The same things were measured in two ways. Each way mixes the same 12 hidden numbers, adds some noise and spreads widely along 7 directions of its own, which tell nothing about the thing.
In the rows, zero is written as 128.
Some things both ways: the first way, then the second way.
[150 151  64 181 173 190 181 139  88 133  98 129 106 106 149 164 146  88
 118  94]
[ 49 160 124 121 149 111 149 110  76 165 127 204 161  98 190 144 155 130
  96  39 162 145  83]

[112 146 156 143 150 108  77 165 180 151 139  91 123 161 112 117 120 120
 132 152]
[133 150 138 114 117 172 133 156 112 179 152 135 110 163 123 134 104 164
 115 116 161 129 151]

[162  84 128 146 151 198 168 150 156 123 123  93 122 106 121 163 114  99
 185 162]
[115 101 148 115 180 113 166  89 105 178  84  97 117 131 153 125  62 116
 122  87 146 109 147]

[175  89 170 157 155 142 186 104 101 114 163 134 120 128 131 157  82 108
  88 171]
[130 106 157 142 147  62 142 150 115  89 123 152  90 168 151 134  94  96
 126 152 159 107 165]

[113 156 167 146 107  66 159  93 165 101 156 115 202 121 155 139  98 107
 106 175]
[110 148 150 109 145 144 146  85 123 177 130 104 124 101 148 122  99 109
 116  85 162 127 123]

[122  88 109 119  64 158 124 124 185 149 120  82 103 145  76 139 147 108
 164  90]
[155 141 166 127 155  90 123 131 101 109 114 122 142 174 163 143 156 166
 154  73 119 117  72]

[124 128  58  95 150 111  95 138  91  97  52 171 103 131 126  99 137 121
 140  81]
[118  54 155 122 160 113 151 107 106 148  76 122 122 124 169 133  75  94
 103 135  90 106 132]

[ 96 135 133  70 126 116  72 135 120 128 138 172  87 173  98 135 137 174
 143  71]
[122 105 138 104 145  80 195 124 116 152 122 161  64 137 133 158  82 106
  99 146 162 145 169]

[162 162 132 129 164 126 137 120 105  88 145 177 122 127 109 138 108 102
 142  55]
[ 81 101 116  96 133  92 124 221 129 157 155 213 144  98 165  95 117  79
  97  84 176 196 158]

[122 181 175 135 139  70 126 158 118 163 157 137 135  94 154 130 131 165
 108 110]
[129 106 187 120 128 141 114 114 119 139 104 126 133  96 158 138 125 142
 107 121 124 120 102]

[ 99 127 104  98 105 121 162  71 151 125 120  87 160 120  90 153 105 120
 114 158]
[128 137 154 133 108 139 113 127 112 128 153 118 131 125 130 106 130 154
 126  98 125 136  84]

[137  98 111  93 127 139 156  78 112  67 100 124 126 185  74 151  77  96
 114 151]
[130  89 149 149 109 120 116 148 150  92 130 133 132 154 126 121 144 110
 136 144 144 126 174]

[ 80 115 144 170 156  83 150 124 158 133 157  83 149 123 150 168 100  98
  62 170]
[146 155 156 123 129 116 141 131 109 145 152 137  98 141 140 137 121 152
 117 108 159 138  91]

[143 143 105 193 142 187 176 159 138 134 125 138 119 105 125 170 129  32
 153 100]
[141 115 110 127 130  96 150 139 116 109 127 154  95 172 109 106 107 119
 145 127 149 122 137]

[151  68 100 186  95 148  94 107 171 160 138  99 130 156 135 125 149  75
 101 126]
[129 132 174 163 126 138 109  69 107  92 127 103 175 127 130 156 184  90
 128 132 129  65 109]

[189 106 172 172 166 123 150 156 115 106 177 153 159 125 156 164  86  97
 133 161]
[ 63  82 143 153 129 149 172  41 137 155 134 153  90  79 125 132  90  32
 110 149 200 130 174]

[120 121  67 128 146 107 137 111  81 112  78 131 117 166 136 162 146  92
  90  97]
[124 154 168 127 127 132 128 133  99 135 154 143 126 153 160 157 142 147
 112 128 140 120  94]

[117 120 123  67 121 111 110 118 162 125 104  95 109 140 105 123 128 198
 146 144]
[126 139 156  96 131 134 129 127 132 155 132 141 153 158 157 151 141 141
 122  91 158 127 128]

[ 93  85 136 102 141 138 134  82 160  97 124 112  84 151  93 182 100 149
 115 132]
[102 142  93  78 172 119 205 153  67 210 133 166 100 134 110 124  75 156
 107 106 159 159 109]

[173  57 114  63 128 140 113 159 104 142 127  99  57 189 104  93 182 170
 174  54]
[150 161 123 149 135 121 151  70 113 110 131 129  69 176 156 131 129 104
 153 133 135  98  78]

[185 146 176  89 118 104 211  76  60 131 170 158 119 100 108 167 129 170
 119  80]
[107 134 200 120 146 124 124 145  76 142 161 117 114 136 151 143  97 146
 139 107 116 142 101]

[132 112 109 136 161  84 126 111 182  67 148 133 148 160 152 139  91 110
 121 145]
[111  71 146 110 109 224 159  62 149 196 138  84 148  87  82 120 125  67
 114 145 157 126 180]

[115  70  59 162 185 159  53 128 153 126  96 124 114 134 105  93 103  55
 111 142]
[116 143 115 157 103  98 101 152 109  83 163 185 100 156 128 109 129 104
 144 118 134 134 105]

[ 91 128 106 132 167 127 157 103 115  82 103 109 147 158 140 128  89  99
  97 174]
[127 141 113 136 127 144 149  91 128 144 111 106  95 114 123 106 109 120
 120 128 143 116 137]

[137 112 114 154 119 148 110 147 152 136 149 115 130 166 111 136 136  77
 156  94]
[134 125 166 167 108 128 108  83 130  80 123 121 132 129 134 119 177 138
 155  99 134 115  89]

[133  95 110 115 156 125  90 161 129 124  77 102 122 130 118 179 124 124
 118 147]
[107 178 117 124 122 137 115 130  94 165 168 179 122 165 144 143 120 172
 119  92 145 143  62]

[121 125 122  79 102  97 152  95  69 114 105 122 143 136 118 118 147 138
 145  69]
[115 162 138 121 129 150 124 180 114 156 187 131 118 110 163  95 122 121
 104 145 145 166  74]

[108 148 119 101 112 101 139  97 131 109 126 111 150 141 109 110  90 172
 103 152]
[112  36 149 144  94 167 134 148 166 145 161 123 180 116 115 122 154  47
  75 180 171 133 220]

[142 139 102 129 133 116 167 119  48 120  98 151 118 131 167 153 154 148
 121  78]
[129 129 150 127 150 139 154 112 108 139 136 120 106 128 140 137 117  94
 103 199 155 100 117]

[118 113  97 150 143 166  98 148 154 153 107 116 101 105 112 144 116 124
 101 137]
[121 138 136 137 134 118 121  99  91 134 120 149 121 146 121 165 132 138
 132 100 117 115 112]

[106 117 167  86  70  69 120  58 150 120 169 120 177 139  93 119  83 167
  86 156]
[139 162 178 147 126  98  99 127 114  99 154 112  94 131 148 135 129 136
 144 116 126 135  93]

Other things, the second way, with their names:
<488>: [156 136 140 154 132  86 143 123 120  97 130 118  96 170 157 109 115 116
 112 141 163  90 128]
<460>: [134  57 153 128 125 166 121 149  82 202 147  88 163 146 137 122  71 117
  62 137  79 104 141]
<409>: [180  85 222  98 157 134  93 225 127 137 132  76 157 200 154 152  99 136
 134 156 123 107 188]
<212>: [147 115 133 103 180  87 135 165  99 156 111 142  91 181 143 148  60 110
 139 130 129 120 150]
<265>: [ 92 106 141 131  96 122 144 132 111 107 130 179 139 111 154  94 149 149
 114  82 130 150  81]
<72>: [110  84 167 147 113 155 139 166 114 126 158 111 177 148 168  95 158 150
  98 138 124 136 102]
<332>: [128 101 153 157 114 117 106 104 112  83 117 110 138 142 142  89 123 121
 138 111 102  93  99]
<406>: [122 122 164 136 143 121 126  92  89 115  92 117 130 112 156 117 141 162
 147  76  88 120  58]
<51>: [147  26 155 152 127 125 145 149 118 110  86 109 153 157 126 101 111 154
  95 177 108  96 137]
<310>: [ 78 125 130 125 115 159 144  82 119 159 146 161 129 100 113 139 137  91
 121 102 167 140 146]
<319>: [104  72 159 115 161 119 148 187  98 154 123 161 128 129 162  95  72 105
 109 127 166 135 142]
<471>: [157 168 147 112 152 147 142 100 117 137 123 101 120 187 142 153 158 161
 172 111 129 115  83]
<99>: [129 131 134 156 166  95 179 100  88 118 113 107  67 157 130 135  97 136
 147 145 115 122  99]
<159>: [158  90 154 147 133  88 135  81 126  65  84 122  92 165 133 100 100 112
 153 147 136  69 115]
<204>: [128 126 135 128 118 130 132 152 108 135 150 139  99 141 122 114 104 140
 119 149 130 138 115]
<111>: [147  91 169 168 124 134 108 132 136  96 143  74 161 142 104 130 150 101
 127 173 125 104 146]
<325>: [120  44 162 112 162 126 156 150 118 177 120 130 142 104 148 116  79  66
  81 149 164 128 165]
<494>: [137 122 149 143 157 147 135 139  98 174 128  80 100 132 151 107  78 152
 118 122 116 135 106]
<326>: [ 83 152 114 141 129 152 117 108 108 158 116 156 137  70 140 104 138 139
 101  99 160 137  99]
<231>: [ 83 157 119 127 132 100 150 120 124 130 152 199 130 135 153 141 161 115
 132  75 193 163 107]
<302>: [ 97 102 158 117 139 163 149 135 112 186 115 110 128  94 142 124  88 131
  94 118 140 138 169]
<330>: [131  70 162 135 140 172 136 115  99 177 126  77 140 102 104 116 104 126
 124 114  99 140 120]
<138>: [153 133 125 107 132  85 124 205  95 121 114 179 114 171 173  98  94 157
  92 125 136 104 109]
<130>: [ 73 125 193 124 136 187 166 117 108 204 170 110 139  87 176 149 129 110
  90  94 169 162 145]
<295>: [157 138 155  89 119 111 116 176 144 141 164 156 116 163 141 145 126 135
 122 126 163 154 129]
<121>: [128 169 157 142 124 144 146 121 108 117 139 129  69 160 149 129 126 181
 150 129 146 132  95]
<497>: [100 171 136 130 100 187 125 107 100 173 166 155 106 135 133 141 130 155
 121  99 150 137 108]
<181>: [143 147 133 145 107 133 111  97 137  99 154  89 141 164 110 127 170 113
 159 113 114 118 119]
<279>: [140 181 144 149 156  93 112  90  90  68  95 129  80 131 113 135 144 154
 195 112 116 107  67]
<129>: [112 193 129  88 159 144 120 161  91 181 155 152 134 189 138 181 119 157
 144 108 137 133 117]
<44>: [112 151 146 142 138 164 133 121 101 175 146 113 113 123 124 163 131 132
 112 136 144 133 154]
<239>: [100 135 151 107 137 162 166 118 107 197 159 126 114 124 139 150 100 124
 100 127 158 145 134]
<91>: [121 145 156 140 139 104 126 102  88 100 114 145  82 123 132 131 120 171
 166 104  94 143  44]
<344>: [103 119 148 131 133 154 126 157  76 174 153 129 155 116 140 132 131 158
  98 108 100 152  91]
<210>: [115 156 166 151 197 139 105  92  86 160  99 113 116 135 175 141  94 110
 159  82 163  90 108]
<65>: [138 139 195 112 131 136 132 120 122 134 127 112 110 162 165 166 130 152
 136 120 135 116 137]
<475>: [118 103 170 143  98 164 100 146 130  73 149 162 141 146 112 115 170  98
 163 161 160 109 141]
<252>: [108  61 158 145  95 154 131 167 126 148 156 133 137  94 132  84 108 113
  67 155 158 144 167]
<267>: [122 117 171 114 124 134 151  83 125 117 113 136 107 173 109 173 134 139
 164 127 144 110 159]
<147>: [133 149 147 105 138  70 119 175 127 144 148 172 137 151 172 154 135 132
  99  79 170 151 132]
<29>: [124 133 172 137 133 120 113 184 125 158 173 136 139 161 163 163 133 145
  95 124 171 152 154]
<81>: [ 80 142 179 132 127 173 136  60 124 177 138 121  91  81 139 158 105 129
 128 101 159 155 131]

Some of these things the first way, each followed by its name:
[143  53 130  90 147 131 151 107  98  71 108  88 124 186  88 164  94 103
 132 134]
<494>
[182  76 181 151  93 134 147 135 194 138 204 123 111 132 119 134 113 113
 139 113]
<406>
[128 119  48  98 208 105  74 145 103 123  77 125 104 119 143 109 144 167
  97 107]
<460>
[124 150 120 140 138 150  91 133 128 115 112 123 152 154 117 149 110 125
 145 128]
<326>
[162 139 121 108  99 169 171 102 147 137 140 116 127 121  78 170 116 131
 142 121]
<310>
[118 200 156 146  47 150 171  96  96 161 129 152 136 107  85 155 141  99
 141  55]
<279>
[164 133 167 138 169 145 198 138  52 120 149 122  98 140 136 176 107 155
  81 113]
<44>
[141  74 129 111 160 130 143 108 128  95  91 113  94 108  98 151  80 133
  96 158]
<212>
[ 59 214  71 127 139 137  71 141 125 139  73 147 149 119 118  76 134 124
 179 107]
<302>
[ 98 199 130 121 105 144 133 177  90 170  88 130 111 101 116 127 151 161
 174  91]
<51>
[174  82 171 121 111 146 178 118 160 157 133  74  96  88  89 131 108 141
 149 156]
<409>
[115 100  71 128 143 172 108 144 129 124 101 129 110 123 141  86 149 120
 164  91]
<181>
[113 168 174 140 141  59 113 134 117 119 157 164 146 120 156 116 103 148
  92 123]
<204>
[159  99 135 103  53 177 176 111 147 161 135  95 109 106  60 171 125 136
 140 100]
<344>
[152  99 144  65  76 125 150  78 123 107  64 105 100 135  69 165 111 165
 110 141]
<129>
[170 133 176 142 154  71 189  77 107  78 155 133 137 145 114 159  79  98
  98 136]
<319>
[148  89 128  86  46 138 112 149 178 128 115 107  87 182  91 120 167 144
 208  56]
<471>
[100  38 133 156 116 133  95 125 148  92 130 138 112 171 126 116  91  83
 122 138]
<99>
[123  91 139  68 155 116  89 146 151 137 130 110  90 129 107 145 129 193
 147 113]
<295>
[215 149 203 187 170  92 219 115  87 133 195 147 105 117 149 140 109 105
  88 110]
<475>
[125 123  98 122 118 122  97 119 117 117 121 116 144 216 119 123 153  91
 144 100]
<488>
